Each new row is followed by its nearest point in the smallest flat space through zero that holds the last named rows.
In the rows, 128 means zero.

z_365 (3 x 15)
[[ 91 146 109 100  84 114 108 128  97 184 125  67 128 138 178]
 [168 134 145 166  54 115 127 171  86 142 104 164 153 144 147]
 [141 143 134 127 130  93 139  95 134 149 139 103 175 117  90]]
New rows:
[122 117 116 122 194 117 141 114 119 109 131 125 110 148 128]
[116 121 123 117 163 140 130 116 148 112 136 126 112 122 119]
[101 140  76  90 117 132  60 126 143 120 117  93 156 137 128]
[101 134 115 106 129 125 120 116 126 149 133  92 122 128 144]
[156 167 121 128 139 139  60 116 128  60 127 117 139 133  94]
[136 124 132 132 145 129 134 122 140 114 132 139 131 123 110]
[102 131 125 117 117 128 122 144 135 132 193 155 115 135 147]
[118 125 123 123 129 138 123 134 127 126 126 127 112 131 142]
[ 82 195 135  94 142 169 113 111  93  83 122 122 120 131 143]
[103 124 117 111 141 143 120 128 132 127 130 114 102 129 147]
[135  87 121  60 149  67  84 128 134 196 146 139 118 120 125]
[111 136 120 111 131 118 125 111 129 147 135  96 134 125 130]

z_71 (3 x 15)
[[114 118  68 179  86 114 166 183  85 109  97  93  32  78 101]
 [139 148  52 153 155  52  90 157  56 155 148 216 141 132 173]
 [169 126  98 110 114  85 122 200  80 117 169 186  77 123 133]]
New rows:
[133 127  87 111 118 137 121 132 161 155  84 132 136  82 112]
[117 128 119 143 126 129 133 123 126 130 115 116 125 121 126]
[123 105  81 186 161  74 109  68 130 112 100 166 103 123 122]
[107 138  84 168 140 104 120 119 101 145 107 137 139 119 144]
[ 92 111 113  98  85 105 174 152 109 134 113 172 110 109 147]
[135 127 109 133 119 114 132 154 108 123 132 138 101 119 126]

z_734 (3 x 15)
[[157 139 178 121 110  42  85 210 161 212 178 160 172  94 114]
 [140 145 220  83 155  92  76 108 186 226 147 148 163 163 130]
 [137 143 132 113 122  62  30 112 139 226 143 119 140 134 116]]
New rows:
[141 116 106 166 112 105 149 122 128 125  97 163 129  97 136]
[130 125 111 140 117 124 135 148 117 115 131 128 126 112 125]
[117  71 139 103 118 169 133 108 133 113 127 106 120 138 116]
[121 126 131 124 138 152 142 105 128 111 116 124 121 142 133]
[135 121 125 130 116 160 150  66 114  99 186 181 145  60 126]
[127 124 126 133 128 142 152 136 125 104 126 131 126 124 130]
[129 120 106 105 126 185  96 119 114 103 132 107 159 144 159]
[121 127 116 127 134 146 130 101 121 115 115 118 117 140 131]
[138 125 110 115 156  87 128 128 154 156 122  61 113 137 133]
[128 132 122 125 127 116 100 114 127 150 127 121 126 133 125]

z_315 (3 x 15)
[[ 92 109 108 167  81 133 163  85 108 176  97 135 200  60 151]
 [101  60 103  94 150 104 111 168 144 146  97 112 158 115 134]
 [ 84  53 106 103 118 114 122 155 144 113  94 111 174 102 169]]
New rows:
[126 118 146 138 107 129 141 191 152 117 117 175 113 140 109]
[130 123 130 118 136 126 121 139 134 116 130 125 119 138 129]
[201 114 100 139 144 133 123 170 140 151 158 109 162 137 141]
[132 121 123 118 146 120 120 141 131 144 125 126 124 133 114]
[ 93 125 164  95 150 162  94 121 142 155 128 166 173 130 124]
[123 115 121 124 134 122 126 133 129 143 120 126 138 121 124]
[133  80 135 133 100 106 112 149 130 109 114 145 105 152 126]
[123 111 127 112 133 124 119 145 138 107 126 121 124 137 138]
[117 145 120 161 120 183 143 127  85 115 110 137 129  88 137]
[122 142 131 151 101 139 145 101 118 127 128 135 142 110 141]

z_821 (3 x 15)
[[112 141 132 156 151 138 120 112 139 198  86 176 128 115 114]
 [ 94 141 134 155 130 144  94  77 120 131  96 138 149 134 129]
 [104 119 111 154  91  72 116 108 161 101 120 202 123 149 217]]
New rows:
[104 158 113  75 109 103  95 153 196 161 114 131 149 100 134]
[130 127 125 132 130 118 135 136 139 146 123 151 121 125 136]
[151 138 110 130 137  90 148 133 178 114 146 132 148  61 126]
[141 122 123 121 125 114 144 150 138 133 138 139 116 126 137]
[155 130 137 183 133 139 130 145 101 122 164 157 120 196 176]
[126 123 122 130 115 109 129 129 138 113 133 145 124 135 156]
[131 121 104 130 137  88 105 153 134 135 144 132 101 147 120]
[137 123 124 123 124 115 139 144 137 130 136 139 119 127 138]
[125 148 119 125 142 127  73 123 122 138 152 133 168 111 131]
[118 133 131 135 130 136 117 111 123 127 119 125 136 130 124]

z_295 (3 x 15)
[[108 129 120 140 176 151 130 163 134 146 144  87 140 110  92]
 [ 71  93 158 130 185 124 135 162 174 160 134 124 104 126 134]
 [ 87 116 171  96 164 133 112 149 171 162 147 148 126 104 130]]
New rows:
[ 91 133 165  91 142 175 128 115 100 166  81 149  86 111  95]
[113 126 147 110 140 132 118 135 145 142 138 139 131 115 128]
[162  82 102  87 138 115 175 112  86 175  85  86 162  99 111]
[138 136 110 140 130 136 132 132 114 122 129 108 137 127 113]
[142  95 160 105 107 171  92 145  86 146 106 162  91 106 111]
[130 135 142 107 119 129 116 122 133 132 134 147 135 118 132]
[112 113 123 126 111 161  94 135  94 112 165 114  93 148 139]
[131 129 123 132 126 128 130 127 124 125 126 124 128 130 127]

z_194 (3 x 15)
[[142 105 127 145 167 199  85 144 151 116 140 185  90 132 107]
 [226 128 120 141  97 180  83 158 145  58 143 139 129 120  72]
 [152  59 164  59 110 120  42 120 116 133 204 138 123 112 105]]
New rows:
[130 134 102 119 134  91 120 145 144 112 174 101 157  95 145]
[137 126 133 112 108 106 126 124 119 126 137 110 141 123 126]
[131 154 128  93  86 156 171 140 145 125  81 110 107 117 140]
[134 150 118 144 119 123 152 131 129 119 109 115 138 130 130]
[101 141  91 167 169 131  92 110 172 122 108 168 107 165 136]
[108 131 120 155 166 166 133 134 143 135 112 161 103 137 133]

z_578 (3 x 15)
[[117  93 121 168 187 127 114 119 112 120 124 158 148 122 116]
 [118 108 112 152 137 150 125 137  99 106 128 125  88 106 112]
 [108 175  83 124 143 104 130 104 151 154 151 120 163  90 154]]
New rows:
[141 133 106 119 158 128 149 159 109  83  88 175  95 145 113]
[129 102 136 143 136 142 124 136 110 112 120 135 109 132 113]
[126 175 127 119 139  94 117 128  81 173 119 109  81  92 171]
[117 155  99 122 115 129 133 125 130 132 141 110 115  99 137]
[139 171 138  95  86 133 158 126 101  95  90 172 151 131 144]
[138 138 143 108 104 125 133 132 139 133 125 121 129 144 133]

z_765 (3 x 15)
[[139 114 109 169  87 133 176 133 127 103 114 128  85 148 120]
 [ 77 149 122 226 149 162  95 143 145 202  76 131 110 109 203]
 [185  74  56 158  42  86 144 124 141 157  61 140  68 114 117]]
New rows:
[127 120 123 160 127 112 129 103 114 123 149 128 141 157 100]
[130 127 130 128 123 130 141 128 125 114 134 127 124 135 121]
[ 67 125  60 102 196 108 118 136 123 148 145 146 139 171 123]
[117 138 140 116 150 131 109 127 128 137 136 127 146 122 135]
[107 119 125 160 138 169  98 140 141 114 121  95 135 176 151]
[104 143 139 160 142 150 133 135 128 129 128 125 124 135 147]
[144  80  96 160 130  83 130 132 121 137 115 140 110  73 161]
[143 111 100 143 104 112 117 127 136 158  95 134 111 113 136]
[100 136 131 128 153 144 123 114 116 131 129 128 126 147 152]
[109 142 141 139 146 143 124 132 128 130 134 126 135 130 141]

z_587 (3 x 15)
[[112 153 118 124  94 107 121 110 142 121 192 149  95 133 130]
 [ 87 133 174 179  90  81  79 122 168  85 123 146 100 159  51]
 [109  81 122 115 126  82 122  66 163 185 122 126 147 185 164]]
New rows:
[171 126 187 111  70 154 149 140  79 131 129 142 160 148 147]
[137 130 123 123 136 141 136 137 118 128 124 124 133 117 134]
[ 92 156  97 139 168 117 119  94 120 129 124  80 132 183 105]
[120 114 134 132 126 113 121 114 140 137 119 127 133 145 126]
[158 171 148  97 139 123  96 119 135 132 126 123 163 170  93]
[123 122 136 135 127 121 122 126 134 126 118 127 130 135 119]
[142 135 158 160 151 172 113 172 163 125  84 149  96 122 118]
[132 130 147 147 137 141 121 155 120 104  95 122 133 116  97]
[107  96 131 175 107 100  84 106 111 167 174 105 119  99 165]
[118 125 121 122 115 109 125 105 142 142 151 135 121 144 140]

z_667 (3 x 15)
[[129 102 173 122 117 145 173 170 131 143  74 109 146 161 109]
 [141  99 175 151 123 142 124 195 112 115 143  73  97 134  99]
 [153 107 145 146  79 121 130 109 148  84 139 126 169  97 156]]
New rows:
[116  99  93 126 163 117  87 136 103 126  81 162 124 161 115]
[114 142 114 115 151 130 131 126 122 152 116 139 117 143 120]
[114 105  93  84 175 151 108 111 152  97 123 116 123  81 167]
[127 140 108 127 131 120 114 105 130 124 144 142 128 116 139]
[142  96 104  98  86 165 161 100  88  95 162 149 162 116  92]
[137 122 131 132 108 124 131 114 138 112 129 133 149 116 142]

z_588 (3 x 15)
[[172 104  91 146  87 115  98 128 138 166 136  97 101 142 113]
 [140 101 130 165  93 126 132 113 159 123 130  77  95 117 107]
 [161  83 111 102 104 104 133 175 119 139 103  52 139 127 131]]
New rows:
[119 109 126 100 148 133 110 100 112 149 126 129 126 125  71]
[132 131 122 129 127 128 122 126 127 135 131 135 126 132 128]
[129 107 118 117 126 120 114 128  95 116 196 110  93 125 135]
[138 123 119 133 119 125 121 127 131 137 131 123 121 131 124]
[140 120  90 126 130  92 138 140 119 111 148 104 143 123 144]
[139 116 121 116 123 120 128 145 122 134 120 109 135 130 131]
[125 141 133 117  83 103 134 109  92 125 120 106 133 141 123]
[135 120 124 125 122 124 128 135 127 131 124 114 128 128 128]

z_766 (3 x 15)
[[123 139 118 132 139 129 117 139 126 137 148  59  63 167 102]
 [100 114 148 100 115 145 178 161 136 144 156 102 166 117  68]
 [124 117 158 162 214  95 137  96  90 201 112 147  89 163 108]]
New rows:
[ 95 103 151 136 199 192 127 136 115 150 107 125  73 129 114]
[122 124 141 140 165 116 135 121 112 163 129 116 100 151 106]
[ 83  51 108 109 107 159 182 109 142 117 105 142 112 165 121]
[120 123 135 121 126 132 143 136 130 134 135 124 141 124 112]
[166 106 155 116 137  47 144 135 107 111 160 133 142 105 204]
[137 128 127 135 130 122 119 114 126 123 113 160 140 118 153]
[125 133 131 139 166 141 117 102 146 128  99  68 125 106 148]
[131 133 123 134 134 125 117 125 126 128 128 117 107 139 132]

z_189 (3 x 15)
[[156 114 116 159 162  43  68 165 104  85 149 118 127 169 126]
 [154 104 186 136 151  86 162 102  83 110  50  62 119 116 141]
 [105  55 156 163 164  57 131 142  91 126 123  49 174 146 161]]
New rows:
[128 109 131 126 126 107 136 120 146  93 119  84  96  86 127]
[137 123 144 130 134 116 137 121 115 122 105 111 124 125 131]
[115 117 118 133 132 162 149 161 113 107 135 136 152 116 146]
[112 120 125 128 125 137 133 129 134 140 139 126 140 126 133]
[141 148 175 140 145 169 195 102 132 105 106 152  67 112 138]
[149 154 151 109 116 157 159  98 125 128  80 131 100 103 119]
[ 94 106 149 123 147 144 149 103 144 122 144  81  87  94 167]
[112 111 145 126 126 139 155 116 124 143 113 105 141 116 139]
[121  81 130 147 167 145 139 123 175  78  93 160 134 132 109]
[131 129 130 128 129 126 129 127 126 126 124 126 126 128 128]

z_872 (3 x 15)
[[ 60  30 186 188 125  66 117 107 163 214 100  94 111 196 125]
 [100  55 137 140 139 147 153 177 142 210 111 205 112 198 101]
 [143  79 115 171  87 100 117 115  78 190 102 196 144 201 142]]
New rows:
[110 132 153 152 119 131 107 152 104 140 132 111  77 178 119]
[115 106 138 139 128 119 128 128 134 149 122 128 124 145 126]
[184 120 164 137 105 110 106 126 146 115 145 186 111 194 152]
[140 115 117 141 111 122 125 125 104 148 119 161 136 154 134]
[122  88 173 114 154 124 139 130 156 140  73 129 144 129 128]
[104 103 146 134 139 125 133 136 150 149 124 120 117 140 119]
[161 154 149 123 120 100 105  87 114 170 184 118 114 125  58]
[129 129 130 134 122 117 121 116 124 125 127 117 131 127 134]
[137 124  82 124 133 125 161  95  79 141 155 167  95  99 121]
[149 139 109 123 119 138 129 132 106 124 128 158 136 131 131]

z_788 (3 x 15)
[[135 153  82 137  68 109 116 171 141  89 129 122 119  96 147]
 [111 124 112 131 127  71 160 147 130 156  81  94 141 160 137]
 [207 163 118 179  93  80 142 132 155  66 161 125 148 145 140]]
New rows:
[113 136 135  96 160  60 100  81 165 196 135 131 104 118 103]
[112 114 141 120 152 125 139 118 121 156 111 121 132 146 122]
[128 148 141 177 118 109 120 196 112 112 136 171 108  77 153]
[135 143 105 132  94 129 115 149 135 101 138 131 120 103 137]
[ 99 138 115 143 147 101 131 105 125  98 122 108 130 196 165]
[137 128 130 139 134  97 148 126 132 135 115 114 141 154 130]
[109  60 128 110 147 137 134 165 131 133 142 136 110 143 103]
[107 117 133 114 141 141 125 125 120 147 119 129 123 126 124]
[109 127 143 132 108 115  97 167 141  98 140 116 174 153  81]
[136 134 122 135 118 118 130 134 132 119 129 125 130 129 132]
[141 139 140 117 123 138 160 147 129 180 123  95 173  93 144]
[117 124 124 124 130 117 135 133 126 141 113 119 129 134 129]

z_406 (3 x 15)
[[143 103 102 146 118 147 112 129 134 118 126 118 108 109 138]
 [170 148 117 139 161 173 159 129 129 125 166  85 138  48 181]
 [112 123 112 154 165 147 124 175 103 167  94 126 168 104  97]]
New rows:
[101 132 115 128  90 134  90 109 161 107 175 139 121 114 129]
[138 117 123 125 107 126 120 110 140 109 137 128 103 135 140]
[138 120 129 132 116 175 107 135  98 120  95 150 139 125 171]
[134 116 113 140 129 140 120 135 127 129 123 122 124 114 129]
[185 139 105 154 114 121 104 102  79  86 138 137 153 160 109]
[129 119 124 129 116 126 120 122 133 121 127 131 116 135 128]

z_781 (3 x 15)
[[138 116 157 112  99 150 117 149 137  99 144  77  71 152 129]
 [124 133 152 140  40 185 123 112 132  87 104 173 180  83 151]
 [173  70 112 147  65 167 120 103 124 155 165 145 143 189 139]]
New rows:
[131  87 125 123 117 139 121 130 185 144  88 136 141 124 143]
[132 123 127 133 112 138 127 122 127 128 128 139 140 128 132]
[ 79 161 168 140 104  95 163  87 183  61 149  87 124 117 140]
[111 150 156 115 118 137 125 145 135  91 112 109 109  99 130]
[102 132 153 105 101 112 107 100 111  85  70  89  80 119 157]
[115 145 159 113 114 140 123 148 136  89 117 100  99 107 130]
[165 158 172 170 157 163 124  82 140 154 116 116 138 138 150]
[131 124 124 132 123 131 128 123 127 133 130 136 136 131 129]
[157 151 142  66  78  96  99  96 133 121  86 132 137  87  83]
[116 143 141 126 114 138 128 130 131 107 112 135 137 100 133]
[118 148 127 188 106 156  58 175 158 138  97 179  98 138 143]
[129 127 136 130 104 144 126 125 130 117 124 135 136 120 134]

z_238 (3 x 15)
[[ 65 123 150 133 125  94 138 175 168 139 116 184 153  98 112]
 [154 194 133 114  60 115 109 143 153 108 150 137 158 155 106]
 [126 155 151 119 154 139  93 116  92  97 140 133 137 126 135]]
New rows:
[102 126 151 122 158 118 121  71 160  71 157 112 150 159 132]
[128 144 140 123 140 134 109 121 109 111 135 130 133 128 131]
[136 182 125 124 115 130 116 123 174 148  96 137 119 127 158]
[134 142 126 126 104 121 129 136 142 128 132 132 136 135 120]
[126 141 115 173 123 118 160 127 125 127 114 141 142 135 157]
[126 121 124 130 124 125 136 132 137 135 125 129 127 127 126]
[137 124 132 135 124 126 114 136 135 191 119 151 148 106 112]
[115 120 127 131 122 118 138 141 145 138 123 139 131 122 123]

z_518 (3 x 15)
[[114 102 137 102  92 209 134 121 125 107  53 111 144 131 153]
 [ 92 120 170 144 114 129  81 186  99 128 138 166 114 156  90]
 [137 132 110  99 177 119 114  96 152  94  92  97 125 139  95]]
New rows:
[114 152 168 125 138 101 145 118 135 156  85  90  84 139  64]
[124 130 129 118 155 116 107 127 134 111 117 123 121 141  97]
[150 160 148 108 186 150 100  89  94 116 115 126 150 142 148]
[132 128 120 114 146 130 124 113 138 113 108 113 128 132 117]
[128  92 110 117 153 185 164  86 143 183 138 111 139 104 126]
[143 127 111 120 120 143 156 103 138 130 116 111 139 112 158]
[111 160 160 162 126 152 111  95 117 145 160 123 115 100 128]
[128 130 131 138 119 122 132 136 122 139 145 137 127 124 135]
[188 133 125 124 162 117 114  84 181 142 148 125  95 120 111]
[149 142 104 122 166  92 135 100 148 123 141 111 125 122 118]
[125 165 132  90 111 106 150 108 144 151 148  96  70  92 142]
[145 136 111 131 135 112 148 110 137 137 145 120 131 114 143]

z_966 (3 x 15)
[[212 128 104 160 113  86 153 127 122 115 124 141 158  74 171]
 [166 185 111 205  95  86 148 139 114 167 139  97 173  78 126]
 [128 113  71 179 104 138 143 126 110 143 118 142 153  40 135]]
New rows:
[137 146 128 138 156 108 126 109  97  95 161 135 127 142 156]
[153 131 137 122 131 113 131 128 131 119 129 129 129 137 139]
[156  93 121 115 107  90 111 135 166 157 110 119 120 149 139]
[151 128 136 120 132 116 130 127 132 118 129 130 128 138 139]
[118 118 136 158 121 122 124 128 154 118 108  87 109 188 142]
[124 142 149 117 134 123 123 130 133 130 134 117 122 159 121]
[ 96  70 165 154  96 107 135  78 182 145 182 116 124 152 120]
[112 133 137 121 131 133 123 129 130 132 131 122 122 145 118]
[132  85 117 132 161 126 124 107 123  99 110 138 115  83 129]
[133  93 105 120 130 141 131 121 126 111 117 153 125 100 144]
[ 89 121 132 155 171 131 132 162 106 132 136 124 108 170 144]
[104 132 139 118 133 138 120 129 130 133 131 121 119 149 114]

z_623 (3 x 15)
[[132  82 146 160 103 168 110 129  95 103  90 146 143 102 112]
 [154 122 141 151 142 141 176 157 165 154 123 116 117  88 126]
 [147 200 135  92 142 152 139 123  81  87 135  99 136 145 160]]
New rows:
[156 135 171  92 138 100  99 149  84 135  89 127 155 166 150]
[126 146 128 114 125 135 114 118  99 105 128 125 135 143 136]
[ 93 130 175 119  94 162 162 130 101 137 141 115  92 133 112]
[136 131 135 131 128 142 134 132 119 120 121 124 131 120 130]
[159 104 130 128 124 144 169 102 144 130 110 101  96 117 171]
[145 134 137 136 136 141 154 142 138 133 124 118 124 108 131]
[146  98 128 170 125 150 103 112 147 126  99 118 163 111 121]
[130  94 137 152 115 145 123 133 124 125 108 140 133 108 115]
[125 102 152 139 142 170 103 165 155 158  81 108 148  83 144]
[144 100 143 157 124 152 147 145 136 134 108 131 128  93 118]
[ 84 158  94 122  88 166 103 153 170 154 125 117 142 129 128]
[122 125 123 126 129 117 125 126 137 136 134 130 125 133 126]

z_456 (3 x 15)
[[107 101 138 129  40 117 167  92 141  91 175 136 192  88 151]
 [154 105 144 167  92 190 146  62 124 119 115 172 147 114 181]
 [105 121 107 116 121  90 164  69 133 100 158 121 157 136 193]]
New rows:
[133 104 122  82 125  83 117 184 151 196 144 143 158  60 160]
[114 129 128 115 112 105 129 150 133 123 145 114 139 118 105]
[169 107  98 145 103 196 118 106  79 137 138 119 139 103 146]
[147 116 142 152 108 171 130 105 125 129 115 154 133 117 142]
[131 126 139 126 133 102 114 159 115  83 150 132 123 121 107]
[119 131 128 118 122 112 125 150 131 127 138 117 131 123 106]
[113 130 125 133 140 165 144 144 145 132 149 158 108 182  95]
[135 132 131 131 139 138 118 139 125 137 117 130 116 131 117]
[136 134 102 104 133 133 169 106 113 101 176 139 115 114 153]
[119 124 119 124 124 113 144 101 130 116 141 126 141 131 158]

z_175 (3 x 15)
[[161 134 104 107  70 149 161  90 140 110 153 177 172 183 188]
 [112 179  97  56  83  96 148 110 166 141 120  73 174 160 120]
 [ 66  71  72  78  86 205 149 101 127 159 146 149 130 215 122]]
New rows:
[103  86  95 107 159 156  83 172 117 123 120 126 124 167 110]
[ 90  94 116 123 137 158 122 133 118 147 127 125 106 142 103]
[ 98 140 113 124 173 104 119 169 103  82  96  95 131 152 109]
[112 134 132 124 143 115 119 140 130 137 117  99 119 112 103]
[ 81  96 147 176 155 114 166 111 150 125 161 163  93 145 134]
[124  98 131 148 139 153 124 131 113 128 134 153 110 130 130]
[ 91 111 133 143 167 134 131 174 107  86 120 134  82 171 137]
[113  99 131 145 146 150 119 136 113 134 129 139 104 124 116]
[103 125 173 173  90 124 134 125  99 149  86 102 133 124 107]
[120 127 133 132 141 123 120 137 126 133 122 116 118 116 114]

z_255 (3 x 15)
[[ 96 120 154 112 149 135  97 195 129 133 111 110  81 118 143]
 [101 108 162 171 106  76  92 163 148 143 208  99 164 134 147]
 [109 187  92 115 103 103  93 136  63 173 148 129 127 151 118]]
New rows:
[150 129 126 126 142 125 119 150 141 129  60 124 134 156  98]
[131 129 125 114 139 145 134 130 126 123 102 133 110 123 126]
[142 131 157 108  96 125  60  70 154 164 120 196 100  72  98]
[133 135 119 123 127 132 133 117 121 129 121 134 128 130 123]
[175 112 131 155 127 122 125 118 116 114 122 105 150 128 170]
[136 116 133 140 125 124 137 115 142 120 138 128 144 127 129]
[147 101 125 136 175 103 132 185 187 129 137 146 121 159 144]
[120 100 156 137 139 128 124 153 156 116 133 116 122 118 140]
